The groups are shells around one centre, one inside the other: the same stretched ball of 6 dimensions in 10 sizes.
(in the rows, 128 means zero)
Known rows, each followed by its group:
[ 96 135 108  92 112  80 157 135 117 105 134 140  90] -> (9)
[ 89 143 124  77  81  63 172 119 125 145 151 129 119] -> (7)
[ 93 128 142 104 134 115 144 136 162 141 136 147 103] -> (8)
[124 143 166  68  85 124 126 139 124 127 122 135 110] -> (5)
[142 145 185  93  83 135 143 128 142 142 118 143 121] -> (2)
[115 138 169  71 110 143 106 147 148 132 119 142 101] -> (9)
[ 86 123 122 119 149 110 152 136 162 118 132 155  87] -> (8)
[133 129 163 142 145 151 146 135 177 127 109 166  93] -> (2)
[126 148 178  42  89 138  89 151 132 153 122 128 112] -> (2)
[141 150 181  44  80 140  93 152 114 139 116 127 111] -> (8)
[151 130 175 142 138 155 148 138 159 131 108 161 101] -> (3)
[140 134 210  84  98 161 122 143 142 153 122 138 130] -> (7)
[125 145 171  48  72 116 122 142 107 141 132 123 122] -> (9)
[117 138 135  90 129 113 125 147 136 139 127 141  94] -> (1)
[ 96 147 147  78  70  90 163 114 145 134 136 139 117] -> (9)
[142 129 124 135 159 127 140 153 127 102 109 157  73] -> (1)
[ 84 116 118 110 148  99 156 145 129 113 142 143  94] -> (9)
[ 92 117 124 140 161 119 162 136 166 109 127 162  84] -> (2)
[108 114 131 125 162 124 146 153 131 106 128 150  87] -> (5)
[120 150 173  65  89 134 111 135 157 149 119 141 109] -> (5)
[ 74 110 119 118 150 100 167 141 134 103 144 146  95] -> (2)
[141 133 145 154 151 147 149 134 174 106  98 175  75] -> (0)
[128 146 133 107 126 119 129 138 157 129 111 155  82] -> (4)
[107 143 163  66  98 120 120 137 149 155 132 135 114] -> (4)
[ 89 111 134 138 148 114 179 134 146 102 136 155  99] -> (3)
[113 154 131  60  68  83 143 128 111 118 127 132 102] -> (6)
[128 144  99 110 121  84 153 138 115 102 117 148  75] -> (3)
[ 90 139 142  74 118 115 119 139 161 144 131 142  98] -> (3)
[ 96 133 117 113 142 112 140 136 164 109 119 159  75] -> (3)
[ 87 147 165  56  78 114 128 123 166 153 135 137 119] -> (8)
[118 127 151  88 129 134 120 156 119 110 121 140  94] -> (5)
[ 82 143 141  69  90  94 144 124 155 142 140 138 111] -> (4)
[132 150 115 112 136 107 128 138 159 135 111 156  74] -> (0)
[118 172 169  55  44  97 138 106 174 185 130 136 128] -> (6)
[105 132 115  67 107  78 141 152  76 113 143 121 101] -> (0)
[147 122 143 125 170 146 119 167 123 117 112 150  81] -> (8)
[130 103 143 147 198 164 125 172 131  86 109 161  71] -> (3)
[103 155 135  89  96 104 139 118 181 141 119 154  92] -> (6)
[100 130 120 105 115  80 173 131 119 124 143 138 106] -> (6)
[102 121 129 128 136 105 172 134 136 109 133 151  97] -> (9)
[108 117 111 153 157 105 181 136 135  87 124 161  80] -> (7)
[119 140 162  58  99 121 113 149 119 141 130 128 111] -> (5)
[123 124 166  99 127 145 129 151 128 110 119 145 100] -> (1)
[122 145 154 129 115 133 153 116 194 129 107 169  92] -> (0)
[127 144 161  67  85 106 135 139 113 150 135 126 121] -> (8)
[ 80 162 118  70  65  65 160 103 171 146 136 144 103] -> (7)
[105 157 170  68  53  95 158 106 165 173 139 136 135] -> (6)
[102 158 143  63  65  84 148 116 149 154 135 135 116] -> (5)
[113 127 143 121 128 122 158 135 145 110 122 154  95] -> (4)
[125 174 183  57  52 129 115 110 196 175 111 148 116] -> (0)
[134 148 163 132 115 135 153 116 198 153 110 167 101] -> (0)
[ 89 124 115  73 123  86 139 153  93 109 145 126  97] -> (6)
[120 109 131 132 157 120 161 156  99  87 128 146  90] -> (7)
[ 87 132 148  80 113 114 136 136 151 134 137 140 107] -> (4)
[131 173 173  47  42 110 122 116 157 166 118 136 119] -> (1)
[144 140 202  81  99 154 117 143 147 168 123 137 128] -> (7)
[102 129 174  91 107 135 140 134 155 134 130 144 116] -> (1)
[110 146 118  70 116  97 116 146 128 128 125 137  85] -> (2)
[119 158 148  52  60  91 135 127 119 139 129 128 113] -> (4)
[131 170 176  57  48 112 129 114 164 171 120 138 122] -> (1)

New rows, each followed by its group:
[115 135 154  95  97 111 156 131 128 123 130 140 112] -> (1)
[157 145 182  87 108 153 108 149 136 140 107 144 104] -> (5)
[108 127 136 116 120 100 171 132 130 122 136 144 106] -> (8)
[115 111 132 113 150 111 153 159  93 107 138 135 100] -> (7)
[136 133 120 114 143 125 128 154 117  83 104 154  66] -> (7)
[120 131 161  99 121 125 139 141 140 144 131 141 112] -> (4)
[152 136 153 134 147 153 128 146 158 113  97 165  78] -> (8)
[100 149 129  85  88  78 161 118 148 152 140 138 111] -> (8)
[125 153 137  77 105 110 117 138 144 141 117 142  91] -> (4)
[141 158 142  62  83 106 116 142 113 130 115 134  96] -> (1)
[ 84 126 112 120 133  90 172 128 149 111 136 152  91] -> (9)
[143 168 153  46  67 112 102 137 127 143 111 133  99] -> (8)
[116 174 138  44  42  79 134 114 142 150 124 133 108] -> (2)
[149 152 188  90  91 139 128 130 160 170 117 144 121] -> (6)
[140 145 127 147 131 112 167 123 168 126 109 167  83] -> (0)
[ 69 134 115  90  96  70 178 118 138 116 147 140 106] -> (6)
[113 163 164  50  76 124 102 128 173 159 117 142 104] -> (7)
[125 117 161 114 145 145 134 155 126 109 121 147  98] -> (4)
[117 146 178  39  62 113 123 139 109 148 137 119 130] -> (2)
[108 141 128  90 100  96 152 131 129 114 127 143  96] -> (5)
[105 130 179  81  99 126 142 135 141 150 140 134 129] -> (2)
[119 145 149 124 105 111 169 113 179 144 122 159 105] -> (6)
[ 97 148 158  63  82 102 136 125 155 165 140 133 122] -> (9)
[109 126 126 134 160 125 144 141 165 115 118 162  77] -> (8)
[107 135 177  61  89 129 124 141 130 137 133 131 121] -> (1)
[109 176 188  32  27 111 121 105 185 189 127 134 134] -> (7)
[135 108 155 118 167 150 126 173  99 100 121 142  92] -> (6)
[105 142 141  94 108 115 139 128 161 124 120 151  93] -> (4)
[112 128 128 111 114  97 170 135 110  98 130 143  98] -> (7)
[ 87 125 177  69  96 119 143 136 136 148 149 128 134] -> (7)
[133 129 159  80 141 148  94 168 118 127 117 137  92] -> (2)
[110 107 145 136 177 148 138 158 143 100 121 157  84] -> (8)
[108 116 138 144 169 143 146 144 166  98 114 167  77] -> (3)
[112 115 163  96 148 143 121 161 127 129 132 138 105] -> (2)
[ 97 131 104 106 133  84 157 139 125 113 135 144  86] -> (1)
[116 160 126  68  82  91 130 127 142 132 119 141  91] -> (9)
[183 165 167  94  88 134 119 136 137 147  96 148  98] -> (7)
[134 121 142 118 155 126 137 159 115 126 127 142  95] -> (6)
[ 92 137 140  68  75  83 162 127 110 120 144 128 118] -> (3)
[125 119 118 137 165 121 148 154 123  91 116 156  73] -> (1)
[137 148 141  78  93 108 130 142 109 117 117 137  95] -> (1)
[108 115 102 149 176 110 161 149 134  86 121 161  68] -> (2)
[118 128 162 100 117 124 147 140 133 135 132 140 114] -> (4)
[143 162 150 103 102 130 125 123 183 142  98 162  85] -> (7)
[ 78 133 124  66 101  81 147 137 118 124 148 129 107] -> (9)
[ 66 132 153  91  92 103 169 112 174 132 143 147 118] -> (0)
[133 142 156  58 112 132  93 161 112 133 119 130  97] -> (8)
[ 94 139 116  97 106  83 162 126 138 116 133 145  95] -> (4)
[123 154 162  55  83 116 112 137 140 158 126 132 112] -> (5)
[172 127 150 133 167 157 115 168 118 110  98 155  75] -> (6)
[140 137 127  85 122 108 125 159  87 107 120 133  87] -> (2)
[ 96 147 158  28  66  94 120 138 111 153 146 115 126] -> (6)
[127 124 154  72 125 128 114 167  85 113 129 126 102] -> (6)
[ 96 133 156  71  96 121 132 137 134 111 128 139 105] -> (3)
[146 154 184  51  65 136 109 141 116 133 113 131 114] -> (6)
[127 125 167 108 140 155 121 152 144 116 113 151  94] -> (4)
[128 156 172  79  72 117 140 119 160 161 123 142 120] -> (5)
[ 87 131 169  73  97 116 142 131 151 149 144 134 126] -> (8)
[110 111 144 106 153 131 135 162 109 105 132 139  96] -> (9)
[124 134 153  80 132 136 104 158 130 130 120 139  93] -> (1)
